There are 4 ways to turn a row about zero (a turn may also mirror it). The second row of each pair is the first, turned, with some noise. The first 44 pairs use one turn. New pairs use 3 turns, one after the other, and a turn may come again.
In the rows, zero is written as 128.
Some pairs, each with its turns in order after it:
[141 124 140 126 134 123 148 110 137 140]
[122 118 114 125  99 127 132 124 115 117] => (3)

[ 87  79 110 126 128 131  59 205  68 135]
[ 81  92  52  62 141 144  74  99 117 101] => (2)

[137 144 123 114 155 146  79 154  99 111]
[140 155  95  97 122 110  94  96 137 113] => (2)

[159 128 128 108 125 105 122  94 139  90]
[146 127 132 121 152 164 136  85 133 103] => (1)

[184  99 125 141 145  83 125 119  97  49]
[135 104 101  99 201 197 159 116 141 118] => (1)

[122 120 144 122 129  92  57 100  87 156]
[108 167  68 115 144 179 146  99 139 129] => (2)

[207 146 132  79 156 117 150 103 118 109]
[131 136  88 111  83 136  89 170 131  65] => (3)

[177 133 140 134 131 140 127 128 127 128]
[145 140 125 163 142 116 112 116 142 132] => (2)

[126 177 175 112 191 126 108 182 149  89]
[ 80 152  95  93 186 160 120 178 109  88] => (0)

[ 97 139  95 118 126 174 128 133 149 143]
[120 157 113 171 140 129 138 138 121 169] => (3)

[107 149 110  91 101 114 118 140 123 207]
[ 82 120 151 169 134 103 139  66 151 105] => (0)

[127 136 103 109  99 149 149 126 122 137]
[135 137 136 158 119 135 132  93 113 144] => (0)

[163 130 122 184 125  61 127 120  81 114]
[ 95 141  75 102 159 167 193 127 107 129] => (1)

[127 134  66 172  77  85 125 120 207 141]
[ 94 106 207 182  84 165 165 151 136 149] => (3)

[ 84 129 127 145  88 168 141  92 123 113]
[185 127 124 151 124 130 150 122 102 176] => (3)

[123 138 131 122  91 127 142 170 135 130]
[ 91 137 152 136 118 142 151 120 105 139] => (0)

[149  94 113 153 129 165 137 136 112 127]
[136 107  94 138 120 155 109 162 140 150] => (1)

[128 160 112 133 156 117 113 167 118 137]
[ 98 139 144 141 154 120  89 125 140 117] => (3)

[131 140 130 130 140 135  91 103  81 112]
[167 162 133 106 136 133  98 112 139 127] => (3)

[ 86 169 148 129 125 132 128 149 128 109]
[ 86 126 115 129 125 172 106 138 117 118] => (0)

[ 78 128 130 131 124  63 176 101 156 158]
[104 141 159 172  74  89  88 154 138  98] => (0)

[207 106 160 115 125 150  90 114 123 158]
[136 161  95 195 141 150  85  95 147 151] => (2)

[122  91 132 116  49  61 112 101  73 145]
[188 102 149 131 124 156 182  73 173  73] => (3)

[118 133 118 186 137 123 145 124 116 171]
[ 80 122 142 124 167 111 152 133 154 145] => (2)

[155 113 137 129  98  82 109 162 193 118]
[170 169 156 155 153 143 164 153 120  88] => (1)

[112 164 132 104 121 131 131 121 127 123]
[123 123 134 127 126  98 127  97 129 114] => (1)

[154 113 141 131 139 110 156 125 108 188]
[118 144 138 107 121  62 120  96 134 131] => (0)

[123 136 126 117 178 116 102 136  92 132]
[124 158  93  91 134 112 126 108 119 147] => (2)

[189  99 207 103 127 171 124 151 127  83]
[149 127  83  54 137 131 175 134  50 119] => (0)

[115 194 131 120 104  64 128  95 150 124]
[143  88 156 165  72 128  93 117 177 131] => (3)

[105 123 131 118 124 114 110 171 103 152]
[109  97  85  98 121 132 123 113 132 136] => (2)

[149 138 124 117  49 207 161 133 156 170]
[144 148 176 129 103 160 152  36  76 128] => (0)

[124 130 158 113  97 145  74 119  86 121]
[ 84 114 125 119 111 130 123 130 170  76] => (1)

[130 128 124 148 132 186 137 135 166 122]
[159 163 142 104 124 173 130 115 121 116] => (0)

[107 130 129 122 150  92 129 112 205 123]
[149 162 193 150 146 131 140 103  99 139] => (1)

[133 144  97 152 124  99 184 154 103 120]
[133 106 163 164 138  97 119 139  99  80] => (3)

[ 85 175 140 207 131 157 110 207  84  98]
[127  81 140  46 177  83 110  85 187  91] => (2)

[ 89 124 130  92 125 207  81 127 156 136]
[107 146 163 102  71 169  66 103 134 120] => (2)

[122 122 170  55  87 113 139 122 120 102]
[162 113 155  93 122 108 145  98 185  88] => (1)

[137 159 119 138 109 127  73 131 151 141]
[107 152 129 158 127 124 118 135 104  77] => (1)

[ 49 125 149 128 195 129 139  80 105 127]
[ 68 111 181 103 121 123 112  91 133 195] => (1)

[115 162 121 142 118 141  79 102 114 122]
[122 167 129 108 126 145 136 105 163  92] => (2)

[140 122 125 174 109 125 119 159 174 111]
[133 133 183 103 124 158 150 158 128 130] => (0)

[179 113 116 117 113 120 125 185 129 137]
[ 94 114 127 125 167 161 138 156 129  82] => (3)

New pairs. What belongs after each?
[157 113 107 137 152 147  87 134 132 122]
[144 107 110 140  95 162 145 125 157 126] => (3) (2) (3)

[127 130 130  49  79  91 122 105 140 192]
[158 134 163 199 191  92 127 135 119  83] => (1) (2) (2)

[ 93 131 129 129 207 121  66 120 107 159]
[171  71 126 203 113 157 151 118 151 137] => (2) (2) (3)

[184 126 128 147 119 118 128  88 130 133]
[107  87 131 128 122 146 102 165 101 120] => (1) (2) (0)

[175 108 116  59  90 124 125 164 131 126]
[133 129  78  69 148 107 112 151 117 178] => (1) (0) (1)

[145 159 166 119 132 138 167  76 117  73]
[ 92  95 169 153 101 148 118  71  92 146] => (1) (3) (0)

[116 144  73 154 114 157 137 141  93 118]
[157 102 116 109 104 106 121 178 157 137] => (1) (1) (1)

[145 143 173 152 141 111  57 117 118 132]
[104 114 176 106 150  83 133 122 173  99] => (1) (3) (0)

[142  75  78  85 207  78  99 158 119 138]
[181 147  69  94  63 179  85 170 118 134] => (1) (1) (2)

[146 104 131  97 119 137  72 142 157 116]
[153 167 119 112 110 154  89 148 102 132] => (0) (1) (1)

[ 99 142 140 120  96 128 207 144 161 127]
[127  66 137 148 109 146 159 128 193 122] => (1) (3) (1)

[143  92 116 130 134 132 142  95 110  49]
[137  98 151  80 145 148 167  71 143 105] => (1) (1) (0)

[146 182  85 117 118 109 130 176 164 199]
[107 201 108  63  76 111 114 115 135 144] => (3) (3) (1)

[144 138 160 139 107 107 207  83 119 146]
[145 175 137 167  96 104 134 188  92 143] => (0) (2) (3)

[191 115 101 180 128 139 176 118 129 129]
[164 180 133 126 126 148 162 163 153 182] => (0) (3) (3)

[128 126 117 166 129 135 115 122 147 136]
[ 95 107 125 109 132 126 137 147 132 120] => (1) (1) (2)

[ 99 152 155 118 158 133 110 150 119  82]
[127 135 123  92 140  85 143 137 164 164] => (0) (3) (2)

[ 99 128 153 127 112 156 116 113 127  78]
[102 135 179 158 132 148 139 101 122 131] => (3) (2) (3)

[134 111 153  69 182 160 130 107 143  96]
[116 151 138  78  93 139  66 149 155 111] => (3) (0) (0)

[101 129  74 147 141 129 125 129  88 137]
[ 92 110 154 148 115 139 161 169 137 123] => (1) (0) (2)

[158 143 128  95 147 119 131 145  49 116]
[ 99 111  89 125 112 135 153  56 103 126] => (0) (1) (2)

[207 132 147 151 122 170 127 149 203 132]
[132 132 114  74 118 161  77  49 171 139] => (1) (3) (2)

[ 94 129 115 109 104  83 116 142 117 111]
[112 128 104 156 165 111 131  97  98 142] => (1) (2) (2)

[ 88 118 163 128 112 112  90  96 148 121]
[157 107 138  94 111 168 124  93 146 147] => (2) (2) (3)

[103 157 149 134 117 143 172  77 123  81]
[116 104 125 168 147 156 135 151  66 163] => (3) (2) (1)

[122 119  94 130 142 121 140 109 115 151]
[125 141 108 155 103 103 136 126 116 125] => (2) (2) (0)

[104 124 142 124 158 157 148 157 140 152]
[135 145 118 115 105 109 156 123 134 178] => (1) (3) (3)

[162 133 133 119 108 126  71 123 112 136]
[134 156 118 123 159 161 106 136 162 109] => (3) (1) (2)

[161 129 124  49 152 136 131 148 133 120]
[ 90 170 139 137 135 112 104 157  80  99] => (0) (0) (1)

[ 86 161 165 155 166 128 128 114 136 152]
[160 186 118 104 113 155 144 128 129 157] => (0) (0) (0)

[ 77 120 146 139 145 121 127  79 115 165]
[127 170 155 121  90 137 161 120 108  90] => (2) (1) (1)

[139  90 143 121 131 108 130 149 133 151]
[110  97 104 117 123 128 111 103 134 111] => (2) (1) (2)

[106 123 130  98 146 105  49 113  93 120]
[116 128 192  94 175 166 115 124 140 151] => (2) (3) (0)

[168 154 107 118 142  76 133 135 146 137]
[124  93  97 155 121 108 140 157 139  86] => (0) (3) (0)

[ 49 116 151 189 139 144  76 136  96 150]
[133 105  99  52 103 174 134  84 180 158] => (2) (1) (3)

[128 111 132 157 121  99 147  78 151  67]
[177 140 133 171 151 150 119  96 128  78] => (1) (3) (3)

[174 128  98 126 147 135 121 118  86 129]
[ 90 111 122 109 111  99 151 137 166 144] => (0) (2) (2)

[123 194 121 149 153 142 129 166 131 110]
[132 170 148 108  87 163 138 118 125 169] => (3) (3) (2)

[134 170 123 114 199 120 155 132 160 141]
[155  92 134 164 116 119  84 153 158  82] => (2) (1) (3)

[127 112 115 115  98 104 190 191  86  83]
[144 117 181  64 183 103 158 128 161 102] => (3) (3) (1)

[123 124 125 130 135 131 152 110 185 124]
[133  96  97 139 143  96 150 132 125 103] => (1) (0) (0)

[127 128 142 115  54 150 185 109 112 102]
[170  99 103 180 169 124 149  95 161 147] => (1) (0) (2)

[116  95 124 108 122 109 149 147 107 111]
[130 127 140 115 165 113 152 120 101 115] => (1) (1) (0)

[152  72 102 139 120 128 118 207 165 103]
[ 65 100  92 157 117  80 153 163  85 128] => (2) (0) (3)

[118  55 132 147 107 148 134 161 156 150]
[ 97  97 115 157 177 122  90 153 110  92] => (0) (3) (2)

